The rows of a group lie close to one hidden flat surface of 11 dimensions, which passes through zero. Surfaces can cross.
Known rows, each followed by its group:
[  8  -3 -18 -10  14  30  31 -18 -12   7  -8 -17 -15   2   4  -9   0   0
 -14] : gopat
[ 23   7 -26 -11   0 -12   8  -1 -17  15  -2  -2   5  -2 -20  -1 -28  -3
   8] : bal
[ 28  27  -1 -16   5   8   4  -3  -1   3   6  28  -2 -15  -6   6  18  17
  -9] : kenu
[ 30  -3 -17 -12  -6  32  20  -4 -16  10  -1   5 -17   2  -5 -12   5 -14
   1] : gopat
[  0  12   3 -17 -11  31  11 -13 -31  -3 -19 -18 -13 -11   0 -17  10 -22
   3] : kenu
[-15   5 -14 -51  12  32 -15   8  -5   6 -46  -7 -12  -1   7 -12  -1  -1
  29] : Ros
[ -2 -12 -25  17   1 -32  -1 -11 -19  -9  38 -12  26  16  -5  18 -11   4
 -12] : Ros
[-15  -8   8 -19  27 -32  24  10  37  -3 -32   9 -24 -16 -16   3 -28 -12
  -8] : gopat
[ 27 -15  11  17 -24  -9   2   6   8  -5  31   1 -14   0   0  -5 -10 -23
 -12] : razos
[ 20   6  -2 -14   3 -23 -13  19  -4  24  -3  16  14 -10 -25  12 -22  -8
  -4] : gopat
[ -7  37  14  14 -13   0  13   1 -16 -34 -32 -19  16  -7  -4 -15 -22  24
  16] : kenu
[ -1  -4  16 -10  10   9  23  12  -9 -30 -10 -33  -4  -4   4  15 -28   4
 -41] : kenu
[-10  -8 -24  21  -6 -19   2  11   7 -14  16 -30  22  12   7  11 -12  -6
 -11] : kenu
[ 20  17 -15 -28  11 -19   1 -11   7  11  11  -3 -15 -14  -1  -3 -14   1
   3] : razos
[  3 -15  -5 -11   3  49 -14   3   2  13  -2  -9  -2  16   3   6  12 -19
  11] : kenu
[  4 -12  20  -5  -7  -3 -12 -14  10   5   3   4 -44 -18  21 -22   5  -6
  11] : bal
[ 25 -14  -4  -6  -6  -1  15  -9 -44  -1  -2   9   0  12 -13  -8 -34  15
   9] : bal
[ -6  14 -19  14 -10  -3   5  -4   2 -37  32 -22   6  -2  20   7  18  -6
 -17] : razos
[-30   1  -5 -12 -10  -2  -6 -13   9 -12  -2   2  -8  11  13 -29  19 -18
  32] : gopat
[-13  -7  -3  11 -15 -21  22 -25  -5 -35  11   1 -16   8 -11 -10 -12 -39
  26] : razos
[ -7 -14  -1  -9   7   5  11  17  -2   9 -22 -29  -3 -12   3   8  -8  -6
 -33] : razos
[ -2  22   7   2  20  -3   3   9   8 -12 -18  -8   8 -14 -12  26 -14  15
 -10] : bal
[ -9 -26  -1  17   9 -26   1 -10   5   9  11   5 -20 -10  10  12   6  -5
 -19] : kenu
[  3  -9   5 -24  -5  22   5  11   1 -14  -1  37   5  17 -17  10  17 -19
   0] : Ros
[ -4   6   5   9  -6   3   6 -26 -26  -9   5 -26 -15 -11   4  -3   2 -23
   7] : kenu
[ -5  22  11  35  -8  28  -1   8  -8  20 -32 -32  12 -14  -4   3   7   2
   1] : bal
[-20  36  -5  19 -10   4 -11 -11 -18  -5 -26  15  21 -12  -9   4  37  20
  28] : Ros
[  8  -1  42 -10  14  11   2   9  -4 -33  11  11   5   7  -1  16 -25  29
 -18] : bal
[  8  -9 -23  11  -2 -34   3   8  -1  -9  -3  14   3   5 -16  18 -35   2
  12] : gopat
[ -7 -17   0  34 -22 -29   6   7 -18 -18  13  17  27  13   3  -3   1  24
 -16] : Ros
[ 32  12 -15  10 -12 -11  -2  -7 -22  13   9   6   7   1 -16   2 -12   3
  12] : Ros
[-29  19   4  15  18  17   4  -9  -7   0 -28  -6  17   1 -13  15  12   3
  12] : Ros
[ 39  18  30 -27  11  18  10  19  12  -7   0  11  12  13 -25  -4 -37  29
   2] : kenu
[ -9  19   8 -12  15  18   2  -2 -16  -4 -31   1   8  -1 -15  12  -7  14
   9] : Ros
[  1  -4  -5  15  32  24  21  11  18   4  -7 -41  11   9  -5  33 -27   6
 -25] : gopat
[ 20 -12  13  38 -31  21  11  19 -17  10 -15  11  10   0 -11  -5   4   3
 -14] : razos
[ -5 -11  11 -24   7 -16  23  30  35 -19 -20  33   0   3 -11  -1 -14  13
 -13] : kenu
[ 24  34   8  21 -12  34  -1 -19 -43 -14 -15 -26 -19 -19  -6  16 -12   4
  15] : razos
[  6   7  14  12  10   8  18   1 -17   9 -14  33  14  -3 -34  21  14   6
 -13] : Ros
[-12  -4 -18  -4   5  -3   3 -18 -17  17  21 -39  16   9  21 -20   0   3
 -17] : bal
[  0 -18  -9 -26   7  18  25 -21 -23   3  -7  39 -19   1  -2 -15  29  -3
  -3] : gopat
[ 23 -22  -2  25 -10 -21  18  28  10  19  14   4  13  -4  -3  -1  -2  12
 -53] : razos
[-22 -21 -27 -20  20   9  13  12 -18  -2 -13  14  34  24 -10  16   7   9
 -10] : Ros
[ 26 -15  17   8 -11   9 -15  16  44   2  31   8 -19  11  11  -6  -6 -10
   6] : razos
[  9  17 -27 -24  13 -11   7  23  27   4   6  13  41  20 -20  10  -8   6
  -3] : bal
[  5  -1  28 -30  20   5  -9   0  11   5  -7 -24 -31 -27  27  -9 -11  20
 -24] : Ros
[ 28   0 -29  34 -11 -23  19   1   9  20  28  -6   7   3   1  -9  -5   7
 -18] : Ros
[  6  25 -29 -21  -2 -15   7   5 -10 -10  23  12  35   5 -10  10  20  -5
 -10] : razos
[  4   6 -15  -1 -24  -7  -2  -9 -21  -1  31 -23   4 -11  29 -24  23  -2
 -18] : gopat
[  1  -1   6  21 -15 -22 -24   4 -20  -6  23  16  19  -3   7  16  11  24
 -13] : gopat
[  8  11  30 -19   6   4   1   8  -5  21  -8  -7  -4 -28  10 -17  12  10
 -39] : bal
[ 32   7  14  -5   2  -1  -2  13  13  28 -27   8 -23 -15 -20  -8 -34  -4
  14] : gopat
[ 15   2   4  24  -9 -11  -1  36  10  -3 -28  30   3 -20   0  14   8  47
 -26] : gopat
[  6   0  11  18   8  -9   6 -12 -33   8 -21 -28 -19 -24 -10  10 -29   0
 -11] : bal
[  7 -11   1   3  -7 -14  -9  25  34  22   0  27   2   5  -8  -1   9  -7
   7] : bal
[-26   6  42  29  -2  17 -15 -14  -2 -20  11  -5  14  20   6   2   0  15
  16] : kenu
[ -5  18  21 -21  11  28 -29   3   4   0 -11  -8 -20 -20  28   5  20  19
   3] : razos
[ -3  -1 -37 -16  -6 -28  12  13   1  26 -33   4   0 -22  13 -33  11  19
 -19] : razos
[ 10  25 -19 -16 -19  23   9  17 -16 -10  -5  -9  23  -6   3   0  24   4
 -16] : kenu
[  5  -8   0 -18 -21  13  -3   2 -23  -6  26  11  19  17 -10   1  17 -25
  -7] : bal

New rows, each followed by its group:
[ 17  37  -2 -15  10 -12  19   4   4 -14  -8 -11  22   9 -22  -6 -53  26
  18] : kenu
[-12  19 -36 -33  20  -4  -6   3   6  15 -11  -6  26  -1   3  -1   9  22
   1] : razos
[ -3  -1  -1  -3  -9  22  13 -10  -2 -50   3   7 -10  24   2   0 -12   0
  28] : bal
[ 25  15 -21 -21 -11   2   3 -13   1   0   0 -12 -30  -5  -1 -24 -22 -24
  28] : bal
[-10  -1   2 -27  13  -1 -19  -4   8  18  -2  -2   2   8  -2  -5 -14 -10
  28] : razos
[  5  20  -6 -25  16  -8  -1  12   5   9 -28  30  11 -10 -26   8   1  15
   7] : gopat
[-17 -27 -25  15   2  -7  -4   1   3   3  17 -38  12  11  11  14  -9 -23
 -16] : kenu
[-41   0 -22  14   1   7  -5   2 -14  -7 -20  -2  36  17   6   4  17  17
  15] : Ros
[ 16  -4  11   6   5   9 -21  11  26  12  33   1  12  17   4  16  -7   8
  -3] : razos
[ 14  10 -32  26  -2  18  11  -6   6  34   3  10  21   7 -19  10  27 -15
   9] : Ros
[ -2  26 -20 -27   1  -4 -12   0  33  -3  10  -6 -19 -13   1   8  17 -41
  15] : bal
[ 13 -34 -13 -13   9 -17   8   8  17  14   1  10 -30 -10  -7   6 -16 -27
 -17] : kenu
[  6 -15 -28  14 -10 -24  16  10  19  40 -26  27   6   5 -14 -26  -1   9
  14] : bal
[  9   2  18   8  -1  12 -17  17   3  26  11 -16  27   9  -2   3   1  -3
 -17] : bal
[ -9 -13 -18 -28  15 -29   0  19   2  36   4  -3  32  -3  -9   5  11 -13
 -38] : gopat
[-21 -12 -11  21   1 -17   3  19  26 -33  18  -7  23  16  10  26  -1   6
 -19] : kenu
[-10 -16  -4 -30   5 -20 -12   8   3  45   2  18  24   6   0 -27  16   2
  -9] : kenu
[ 10   2   5  42 -16   6 -37  19  19  42 -14  -3   4  -6 -10  16   5 -13
  22] : bal
[ 19   4 -34 -56   2  10  -7  14   0  10  -4   1 -13  -9  22 -15   6  16
  -3] : Ros
[ -1  17  -6 -47  32 -13 -15 -11 -12  26  -8  10  10  -7 -18  12  -9   8
  10] : razos
[-18  -5  -1 -23  17  -8  24  11 -10 -13 -12 -22  12  -9   3   2  -9   9
 -44] : kenu
[ 32  13   6 -31 -24   9  -2  11  -8  20  11  25   6  -7  -6 -21  28 -13
  -8] : kenu
[-33  21  12  27  -4   5 -12 -13  -1 -19 -15 -26   7   0  -3   4  -3  -7
  32] : Ros
[  2   1   4   9   8   3  35   9 -14 -17 -11  21  12   0 -28  23   0   2
 -23] : razos
[-41 -33  32  -6  -5   3  11  22  19 -26 -20  15  -3  13   7 -10   4 -16
 -18] : kenu
[ 21  13 -13   9   2   8  23   5  29 -12  31  -9   6  14  -5   6  -3 -13
 -10] : Ros
[-15 -11  22 -11  10 -12   7   7  17 -43  17  16  -6   2  -5  29   4 -14
 -23] : bal
[  1  36  19   9 -17  -8 -25  18  27 -21   6  -9   9  -5  -6  10 -15   1
  22] : gopat
[ 19  27 -18 -31  -2 -11   4  -8 -27   1  -5  -9  -9 -19 -14  -4 -15 -21
   9] : razos
[ 18   5 -26 -10 -16  25 -22  16 -10  18  -4   6  15   6  30 -13  20  42
   0] : Ros
[-13 -15  -4   8  13 -27  -2   3   6   8  13 -10  13   1  -9  21  -8 -18
 -18] : bal
[  0   1   1  13  12  32  10   1   8  -7 -24 -21 -16   4  -3   8 -26   3
   8] : razos
[ 23  -6  -2  19  11 -11   8  20  18   1  -1 -25   0   7 -19  30 -60  -8
  -4] : gopat
[ 47  26 -10 -16  -4  26   4  11 -15  24  -2 -11  10  -9 -21   6  -9  -4
  -6] : gopat
[  0  11 -47 -19  27  11  -2  -8  19  13  -1   1  10  21 -12   8 -13   2
  41] : kenu
[-27 -10 -11  -5   3  17  -1   8   8  -9 -13 -16  17  21   4   1  -1  -2
   6] : kenu
[ 27  22 -17 -26   1  30  -9   3   4  19  14  10  23  19 -12  -3   4  -7
  27] : kenu
[-17  -9  14 -15  -6   7 -19   0 -11  22 -38  -2 -18 -17  12 -25  10   0
  18] : razos
[ 24   1  -7 -40   1 -12 -13   5 -18   5  14  23 -11 -19  14  -1   7  24
 -20] : Ros
[-23   1   3  19  -1   8 -16  20  37  17  14  -6  33  16  11   1  31  -7
  -2] : bal
[ -3  -5  19  -5  13  -4   1   1  13 -33  17   3  -3  12  -6  25 -22  -7
  -4] : bal
[ 24   1  -7   5  -7  -7   1  18  -6  44   2 -17  28   3 -23   3 -22 -24
 -11] : bal
[  6  12  -3   5  -8   5 -26   6  33  -7 -10  30 -25  -5   3   5  14   2
  39] : bal
[-10  14  15   8   5  -2  -5 -14  -6  16 -38   7  -6   2 -11 -29 -25  27
  43] : kenu
[-27 -11 -19  -3  18 -43  -6 -14   9  12  15 -14  -8 -22   9  17  17 -26
 -22] : bal
[-11 -19   3  17   8   3   9  22  33  -8   4   2  11  11  15   2  13  16
 -26] : razos
[  6  -1 -32  14  17   7   4 -12  -2  -2 -18  -7 -31 -18   4  23  -5   5
   7] : kenu
[ 28  11  -6 -14   7  12  -6  13  22  26 -19  21  -5  -5  -3 -10  -2  27
  14] : razos
[ -3  25 -11  -9  12  -9 -14 -18  32 -15  -4 -16 -36 -18  17  -1 -11   0
  33] : bal
[ -5  -8  22   7 -11  25 -27 -12 -37  -3  33 -39  11   8  16  11   8 -17
 -10] : bal
[ 17  13 -27   2  -5  13  24  -8 -20 -25  -6 -23 -30 -25  -6  18  -1 -18
 -12] : kenu
[  3  -8   5   5 -13   5  -5  15 -36  10  -9  35  18 -10 -16  15  33   1
 -23] : bal
[ 21  24  -7  13  -2  16  -3  -6 -13  32 -15   2   4  -9 -21   6   2   3
  21] : Ros
[-19 -25  26   3  12 -33 -11   9   7   1  16  18  -3 -19   0  30  26 -17
 -39] : bal
[ -2  26  -8  11 -11   1 -11 -22 -13  12 -10   9  -2  -6  -7 -22  13   3
  40] : kenu
[ 19  -7   1   2 -14   2 -25 -13  -4  35  18  21 -16  -5  -2 -12  22 -24
  19] : kenu
[  8  15  30  -5   5  -3  15   3  -5 -32  11  19   8  -6  -4  11   0  27
 -30] : Ros
[ -8  -3 -38  -6 -24  -3   2  17   1  -2  -5  -8   9   1   0  -7  15 -27
   5] : kenu
[ 14  -5  -6 -24   3 -15 -19  -2 -34  17  27  15  23   3   8   3  11  27
 -25] : bal
[-21 -31   7  12  27   8   9 -10  -7  36 -30 -10 -11  -4  10  -9  -6  17
 -11] : gopat
[-25 -12   3  -7  12   9  -8  -3   4   5  16  22   4  -1  14  10  48  -1
 -20] : kenu
[  0  12   3   5   6  12  -1  11  16  10 -21  13  11  -1  10 -18   7  42
   5] : bal
[ -3   7  -2 -14  25  -7 -16 -28   9   8   5   0 -10  12  -5  -1 -30  -1
  46] : razos
[ 17  10 -13  24 -22 -11 -12   5 -11  -8   1  -1  -3   0   5   0 -14  16
  21] : gopat
[-16   6 -27   3   8  -1  15  -7  -1 -44   6  -6  11  16 -17  32 -14 -15
  14] : bal
